The rows of each matrix lie in a flat space through zero, up to rounding. After each matrix: how many dimensions does the smallest such space have?

[[ -3   7  20   4 -10  -7   1 -25  28  -5  18   2  19 -31 -35]
 [  7  80 -27 -40 -27  -6 -38 -21  56  31  45 -66   2  41 -54]
 [ 20 -27  -1  17  12  -7  14  21 -42 -21 -43  11  19   6  31]
 [  4 -40  17  24  12  -3  21   8 -30 -23 -29  31  14 -24  22]
 [-10 -27  12  12   8   6  12   3 -11  -6  -5  26 -10 -19  15]
 [ -7  -6  -7  -3   6   8   0   9  -8   6  -1   5 -19   9  17]
 [  1 -38  14  21  12   0  18   9 -28 -18 -25  30   6 -20  24]
 [-25 -21  21   8   3   9   9 -12  13   2  19  30 -18 -36  -4]
 [ 28  56 -42 -30 -11  -8 -28  13   2  16  -4 -61   8  69  -6]
 [ -5  31 -21 -23  -6   6 -18   2  16  22  20 -26 -22  31  -4]
 [ 18  45 -43 -29  -5  -1 -25  19  -4  20  -3 -51  -9  68   8]
 [  2 -66  11  31  26   5  30  30 -61 -26 -51  49  -4 -16  60]
 [ 19   2  19  14 -10 -19   6 -18   8 -22  -9  -4  51 -26 -32]
 [-31  41   6 -24 -19   9 -20 -36  69  31  68 -16 -26 -15 -52]
 [-35 -54  31  22  15  17  24  -4  -6  -4   8  60 -32 -52  21]]

3

[[ 11   6  -3  -6   0   1  10  -2  20  10   8   2  -1  -8 -14]
 [  6   9  -4  -5  -6   1  13   4  10  10   4  10   3  -2  -6]
 [ -3  -4  19  -5  -1 -13  11   5  34  -3  -8 -27 -12 -14   4]
 [ -6  -5  -5   5   5   2 -10   1 -19  -6  -4  -4   1   1   6]
 [  0  -6  -1   5  10  -1 -15   5 -15   1   2  -6   2   0   3]
 [  1   1 -13   2  -1  10  -5 -12 -17  -4   4  17   4   9  -6]
 [ 10  13  11 -10 -15  -5  21   3  30  12   6  18   3   5  -4]
 [ -2   4   5   1   5 -12   3  47  -8  21  -8 -18   7 -16  17]
 [ 20  10  34 -19 -15 -17  30  -8  83  13  11  -2 -10  -6 -15]
 [ 10  10  -3  -6   1  -4  12  21  13  21   5  -2   5 -13  -6]
 [  8   4  -8  -4   2   4   6  -8  11   5   8   3  -1  -7 -15]
 [  2  10 -27  -4  -6  17  18 -18  -2  -2   3  17   1  -5 -19]
 [ -1   3 -12   1   2   4   3   7 -10   5  -1   1   3  -7  -2]
 [ -8  -2 -14   1   0   9   5 -16  -6 -13  -7  -5  -7  -6  -6]
 [-14  -6   4   6   3  -6  -4  17 -15  -6 -15 -19  -2  -6  19]]

5

[[-41  12  -9  31   4  27  35 -20 -11   3   4  -3  16   7  34]
 [ 12 -38  32  33   0  -3 -11  10  -7  -1   5 -52 -18   3  -5]
 [ -9  32 -54  -2  30 -17  -3 -17  -3   6  47  24 -21  -3  41]
 [ 31  33  -2 -48   7 -38 -22  21   7  43  -5  26  48 -27  -5]
 [  4   0  30   7  -4  41  -2  16  26  -4  32  -3  -6   1  37]
 [ 27  -3 -17 -38  41 -27 -19 -27 -30 -25  -4 -12 -27  33   5]
 [ 35 -11  -3 -22  -2 -19  33  -7 -23  -3  -8  38  -4  40 -49]
 [-20  10 -17  21  16 -27  -7  14  -4  21  21 -17 -35  22  -9]
 [-11  -7  -3   7  26 -30 -23  -4   1 -25   2  14 -22  21   1]
 [  3  -1   6  43  -4 -25  -3  21 -25  18  -7  23 -12 -27 -27]
 [  4   5  47  -5  32  -4  -8  21   2  -7   5  33   2  38 -20]
 [ -3 -52  24  26  -3 -12  38 -17  14  23  33   1  -5   1  -3]
 [ 16 -18 -21  48  -6 -27  -4 -35 -22 -12   2  -5 -95  68  22]
 [  7   3  -3 -27   1  33  40  22  21 -27  38   1  68  25  -2]
 [ 34  -5  41  -5  37   5 -49  -9   1 -27 -20  -3  22  -2 -73]]

13

[[ -6  22 -13   6   4  23  12  11  -5   7  18  -7  -5 -12   8]
 [ 22 -85  57 -16  -4 -90 -59 -30  33 -20 -59  19  16  49 -27]
 [-13  57 -46   0 -11  63  55   4 -39   3  26  -5  -3 -35  12]
 [  6 -16   0 -19 -22 -14  13 -31 -18 -20 -33  16  14   6 -15]
 [  4  -4 -11 -22 -27  -2  27 -34 -30 -22 -31  17  15  -1 -15]
 [ 23 -90  63 -14  -2 -97 -66 -29  39 -19 -60  19  15  52 -27]
 [ 12 -59  55  13  27 -66 -76  15  59  10  -9  -4  -5  38  -4]
 [ 11 -30   4 -31 -34 -29  15 -49 -26 -32 -55  25  22  13 -25]
 [ -5  33 -39 -18 -30  39  59 -26 -50 -17 -10  11  10 -24  -5]
 [  7 -20   3 -20 -22 -19  10 -32 -17 -21 -36  17  15   8 -17]
 [ 18 -59  26 -33 -31 -60  -9 -55 -10 -36 -71  30  26  30 -33]
 [ -7  19  -5  16  17  19  -4  25  11  17  30 -14 -12  -9  14]
 [ -5  16  -3  14  15  15  -5  22  10  15  26 -12 -10  -7  12]
 [-12  49 -35   6  -1  52  38  13 -24   8  30  -9  -7 -29  14]
 [  8 -27  12 -15 -15 -27  -4 -25  -5 -17 -33  14  12  14 -15]]

2

[[ -79  -37   45   27   11   74   -5   -7   -5   -1   18    2    3  -47
    33]
 [ -37  107   31  -14  -53  -49   13   62   21   98    5   34  -20   86
   -35]
 [  45   31  -36    6  -19   12  -17    4   39   48   19  -11  -26   -2
    47]
 [  27  -14    6  -68  -12    5   -1  -11  -13   -6    6   -8  -42  -52
    35]
 [  11  -53  -19  -12    0  -34   19  -34  -43  -63  -53   -4  -12   36
  -103]
 [  74  -49   12    5  -34   24   17   36   28   17   70   -1  -65   10
    95]
 [  -5   13  -17   -1   19   17  -10  -11    0  -16   -8   -4    0  -15
   -14]
 [  -7   62    4  -11  -34   36  -11  -16   10  -20   11   16  -50   31
   -36]
 [  -5   21   39  -13  -43   28    0   10  -10   26   16   13   -8  -13
    15]
 [  -1   98   48   -6  -63   17  -16  -20   26  -47   55   37  -30   61
    10]
 [  18    5   19    6  -53   70   -8   11   16   55   37    0  -42  -29
    61]
 [   2   34  -11   -8   -4   -1   -4   16   13   37    0    1  -12    3
     1]
 [   3  -20  -26  -42  -12  -65    0  -50   -8  -30  -42  -12  -19   24
   -40]
 [ -47   86   -2  -52   36   10  -15   31  -13   61  -29    3   24  -68
   -18]
 [  33  -35   47   35 -103   95  -14  -36   15   10   61    1  -40  -18
    90]]

9

[[  6 -19   1 -39  62  -3  -8 -73   6 -49 -49   5  35   4  49]
 [-19 -25  37   0  -1 -27  30 -56  30  64  14  26 -44 -54 -10]
 [  1  37 -65  -7  12   4 -35  24 -45  -8  67 -21  14  20  24]
 [-39   0  -7  43  -8   9  22  26   0 -33 -43 -23  -6 -17 -14]
 [ 62  -1  12  -8  -3 -20  20  21 -17  24  31  -5 -39  19 -35]
 [ -3 -27   4   9 -20 -65   5   0  58  34  43  -3  49  26  19]
 [ -8  30 -35  22  20   5  16 -18   1 -36   0 -38  -6   6 -30]
 [-73 -56  24  26  21   0 -18   1  36 -23  -1  65  18  15  -9]
 [  6  30 -45   0 -17  58   1  36 -10 -35   2 -38  36 -31  15]
 [-49  64  -8 -33  24  34 -36 -23 -35   0  18  22  18  13  10]
 [-49  14  67 -43  31  43   0  -1   2  18 -53 -48 -19   2 -64]
 [  5  26 -21 -23  -5  -3 -38  65 -38  22 -48 -72 -42 -34 -81]
 [ 35 -44  14  -6 -39  49  -6  18  36  18 -19 -42 -12 -34 -14]
 [  4 -54  20 -17  19  26   6  15 -31  13   2 -34 -34 -28  41]
 [ 49 -10  24 -14 -35  19 -30  -9  15  10 -64 -81 -14  41   6]]

12

[[-47  29  -9  23  -6   2  -9  18   0  -3   4  -7   5 -27   7]
 [ 29  42  22  62  -9 -31  25  18  80   4  33  22  50  16 -25]
 [ -9  22 -77 -27   7  -7  -6  12 -10 -11   2   5 -16  12 -29]
 [ 23  62 -27 -20 -31 -24  13  26  47  -7  19  -6   9  75 -13]
 [ -6  -9   7 -31 -19   9  -8  -4 -17  11  -1 -14  -4   6  29]
 [  2 -31  -7 -24   9  -4 -11   6 -38   6 -25   7 -16  -4  28]
 [ -9  25  -6  13  -8 -11 -52 -19  -7  14 -18  25  -8  -4  22]
 [ 18  18  12  26  -4   6 -19 -46  30   8  18  13  17   2 -31]
 [  0  80 -10  47 -17 -38  -7  30  57  -6  10  16  29  41 -13]
 [ -3   4 -11  -7  11   6  14   8  -6 -22  -5 -15 -15  15 -22]
 [  4  33   2  19  -1 -25 -18  18  10  -5 -23  20 -10  22  16]
 [ -7  22   5  -6 -14   7  25  13  16 -15  20 -40  22  41 -23]
 [  5  50 -16   9  -4 -16  -8  17  29 -15 -10  22 -33  16  -1]
 [-27  16  12  75   6  -4  -4   2  41  15  22  41  16 -94   3]
 [  7 -25 -29 -13  29  28  22 -31 -13 -22  16 -23  -1   3 -74]]

8

[[  8 -18  15  -9  17  10  16 -19 -16 -10 -10 -12   0  -3   3]
 [-18  46  14   2  29 -45   7  20  10 -26 -19  -8   2   3 -17]
 [ 15  14 112  -4   6 -23  32   0  32   4 -10 -26  48 -11 -29]
 [ -9   2  -4   3   3  17  16  24  16 -19 -20  -1   1   8  23]
 [ 17  29   6   3  30 -15   9  -9  -1 -21 -30 -14   1 -14  -3]
 [ 10 -45 -23  17 -15  41 -23 -11  12  33  33 -13 -21   4  36]
 [ 16   7  32  16   9 -23  15  22 -10 -23 -10  -6  24  -4 -23]
 [-19  20   0  24  -9 -11  22 110   0 -54   4  37  25  25  -6]
 [-16  10  32  16  -1  12 -10   0  54   7   8 -16  14   6  20]
 [-10 -26   4 -19 -21  33 -23 -54   7  36  33   8  -1  -1   8]
 [-10 -19 -10 -20 -30  33 -10   4   8  33  37  25 -11   9  15]
 [-12  -8 -26  -1 -14 -13  -6  37 -16   8  25  18 -16  13  -8]
 [  0   2  48   1   1 -21  24  25  14  -1 -11 -16  17   3 -13]
 [ -3   3 -11   8 -14   4  -4  25   6  -1   9  13   3   6   3]
 [  3 -17 -29  23  -3  36 -23  -6  20   8  15  -8 -13   3  37]]

9

[[ -40  -39   18   14   11  -74  -16  -12   11  -25   32   13  -10   17
     0]
 [ -39  -38   18   15    7  -77  -15   -9    8  -33   30   18  -11   16
     2]
 [  18   18   -8   -6   -5   33    7    5   -5   11  -14   -5    4   -7
     0]
 [  14   15   -6   -4   -7   22    6    7   -6    1  -13    1    2   -7
     2]
 [  11    7   -5   -7   10   40    4   -8    8   39   -3  -25    7   -2
    -9]
 [ -74  -77   33   22   40 -108  -29  -38   35   -1   68   -8  -11   35
   -13]
 [ -16  -15    7    6    4  -29   -6   -4    4  -10   12    5   -4    6
     0]
 [ -12   -9    5    7   -8  -38   -4    6   -6  -34    4   22   -7    2
     7]
 [  11    8   -5   -6    8   35    4   -6    6   33   -4  -21    6   -2
    -7]
 [ -25  -33   11    1   39   -1  -10  -34   33   61   35  -44    5   18
   -21]
 [  32   30  -14  -13   -3   68   12    4   -4   35  -23  -20   10  -12
    -4]
 [  13   18   -5    1  -25   -8    5   22  -21  -44  -20   32   -5  -10
    14]
 [ -10  -11    4    2    7  -11   -4   -7    6    5   10   -5   -1    5
    -3]
 [  17   16   -7   -7   -2   35    6    2   -2   18  -12  -10    5   -6
    -2]
 [   0    2    0    2   -9  -13    0    7   -7  -21   -4   14   -3   -2
     6]]

2

[[-10 -11   1  11  -3   3  -3  -8 -12  10  -2 -19  -6  13   2]
 [-11  40 -47 -36 -17  38  25  10  -4  16   5 -10  23  -6  31]
 [  1 -47  24  28  -2  -8  -9 -12  -5 -16 -11  12  -1  -3 -25]
 [ 11 -36  28  47   1 -16 -18 -24 -22   3  15  15 -24  21  -9]
 [ -3 -17  -2   1  -9  -5  -4  -2  -4  11 -14   7  -3 -17 -22]
 [  3  38  -8 -16  -5 -11   9  22  15 -42  -2  -4  10   4  -4]
 [ -3  25  -9 -18  -4   9  43   9  -1  24 -26   6 -12 -29  -2]
 [ -8  10 -12 -24  -2  22   9  12  12 -11  -7  -6  18 -13   4]
 [-12  -4  -5 -22  -4  15  -1  12  13 -12 -16 -10  13 -18 -15]
 [ 10  16 -16   3  11 -42  24 -11 -12  83 -14   6 -21 -14  16]
 [ -2   5 -11  15 -14  -2 -26  -7 -16 -14  28 -15   1  37   9]
 [-19 -10  12  15   7  -4   6  -6 -10   6 -15 -46  -9  26   6]
 [ -6  23  -1 -24  -3  10 -12  18  13 -21   1  -9  -6  -6 -15]
 [ 13  -6  -3  21 -17   4 -29 -13 -18 -14  37  26  -6  19  -1]
 [  2  31 -25  -9 -22  -4  -2   4 -15  16   9   6 -15  -1  -5]]

8

[[ -67  -14  -24  -17  -43   14 -108  -50  -83  -46   41   12  -39   65
   -75]
 [ -14   -2   22    9   -6   27   -5   15   24  -21  -11    1   46    2
     5]
 [ -24   22  -45   34  -10  -42   50  -21  -16   38    3   40  -50  -19
    -7]
 [ -17    9   34   -9    9  -26   14  -16    9    2  -26   15   40   11
    -1]
 [ -43   -6  -10    9  -17   -6  -63  -13  -45  -30   36   39  -32   40
   -96]
 [  14   27  -42  -26   -6  -90   51  -40  -54   83  -30   -5  -69  -10
    48]
 [-108   -5   50   14  -63   51 -112   16  -19  -83  -17   41   99   77
   -79]
 [ -50   15  -21  -16  -13  -40   16  -86  -43   18   -7   10  -21   16
    21]
 [ -83   24  -16    9  -45  -54  -19  -43  -62   12  -18   54  -13   41
   -44]
 [ -46  -21   38    2  -30   83  -83   18   12  -79    5   -8   78   39
   -26]
 [  41  -11    3  -26   36  -30  -17   -7  -18    5   29   -5  -47    7
   -44]
 [  12    1   40   15   39   -5   41   10   54   -8   -5   20   42  -17
   -12]
 [ -39   46  -50   40  -32  -69   99  -21  -13   78  -47   42  -27  -32
    55]
 [  65    2  -19   11   40  -10   77   16   41   39    7  -17  -32  -57
    47]
 [ -75    5   -7   -1  -96   48  -79   21  -44  -26  -44  -12   55   47
    29]]

6

[[ -19  -17    0   -3   -5  -11   34   48  -20   40  -20   30  -28  -31
    33]
 [ -17    8   13   10  -15    9   -1  -10   -2    6    4   29  -13    2
   -19]
 [   0   13  -13  -14  -18  -16  -41  -59   22    2   10  -23   16   -4
   -15]
 [  -3   10  -14   16    0   -3   -5  -47   13  -23   -4  -39   28    6
   -11]
 [  -5  -15  -18    0    7  -18   33    3   -7   12  -25  -28   15  -31
    49]
 [ -11    9  -16   -3  -18  -16  -21  -38   14    9   -1  -18    6  -10
   -16]
 [  34   -1  -41   -5   33  -21  -30  -14   25  -34   -2  -90   42   16
    -3]
 [  48  -10  -59  -47    3  -38  -14   -7   21   -5   -2 -110   37  -19
    18]
 [ -20   -2   22   13   -7   14   25   21  -17   12   -4   47  -22   -4
     4]
 [  40    6    2  -23   12    9  -34   -5   12  -28   26  -22   15   28
   -17]
 [ -20    4   10   -4  -25   -1   -2   -2   -4   26    3   38  -25  -12
   -12]
 [  30   29  -23  -39  -28  -18  -90 -110   47  -22   38  -63   39   15
   -48]
 [ -28  -13   16   28   15    6   42   37  -22   15  -25   39  -16  -12
    33]
 [ -31    2   -4    6  -31  -10   16  -19   -4   28  -12   15  -12  -27
     0]
 [  33  -19  -15  -11   49  -16   -3   18    4  -17  -12  -48   33    0
    57]]

6

[[ 15  23  -6  -7 -10   0  -7   4   6  -8  15 -19   4 -31   0]
 [ 23 -27   9  61  -8 -29  96 -44   3 -63  19  10  57 -12  24]
 [ -6   9  26   5   2   5 -20  -5  30   9  -7 -31 -21  16 -11]
 [ -7  61   5 -17  -6   8 -21 -25  -5  -2 -17 -16   3 -10 -41]
 [-10  -8   2  -6  -9   4 -35  19  12  20  13   2 -21   9  13]
 [  0 -29   5   8   4  -2   1  14  12   7   6  -1 -11  11  18]
 [ -7  96 -20 -21 -35   1 -13 -46 -38 -26   1  19  41 -42 -45]
 [  4 -44  -5 -25  19  14 -46  65  20  47   6 -18 -52  10  28]
 [  6   3  30  -5  12  12 -38  20  49  24  -6 -62 -45   9  -5]
 [ -8 -63   9  -2  20   7 -26  47  24  40  -1  -6 -46  37  31]
 [ 15  19  -7 -17  13   6   1   6  -6  -1 -13 -22  -1 -20 -16]
 [-19  10 -31 -16   2  -1  19 -18 -62  -6 -22  63  32   6 -19]
 [  4  57 -21   3 -21 -11  41 -52 -45 -46  -1  32  62 -36 -28]
 [-31 -12  16 -10   9  11 -42  10   9  37 -20   6 -36  47  -9]
 [  0  24 -11 -41  13  18 -45  28  -5  31 -16 -19 -28  -9 -20]]

5
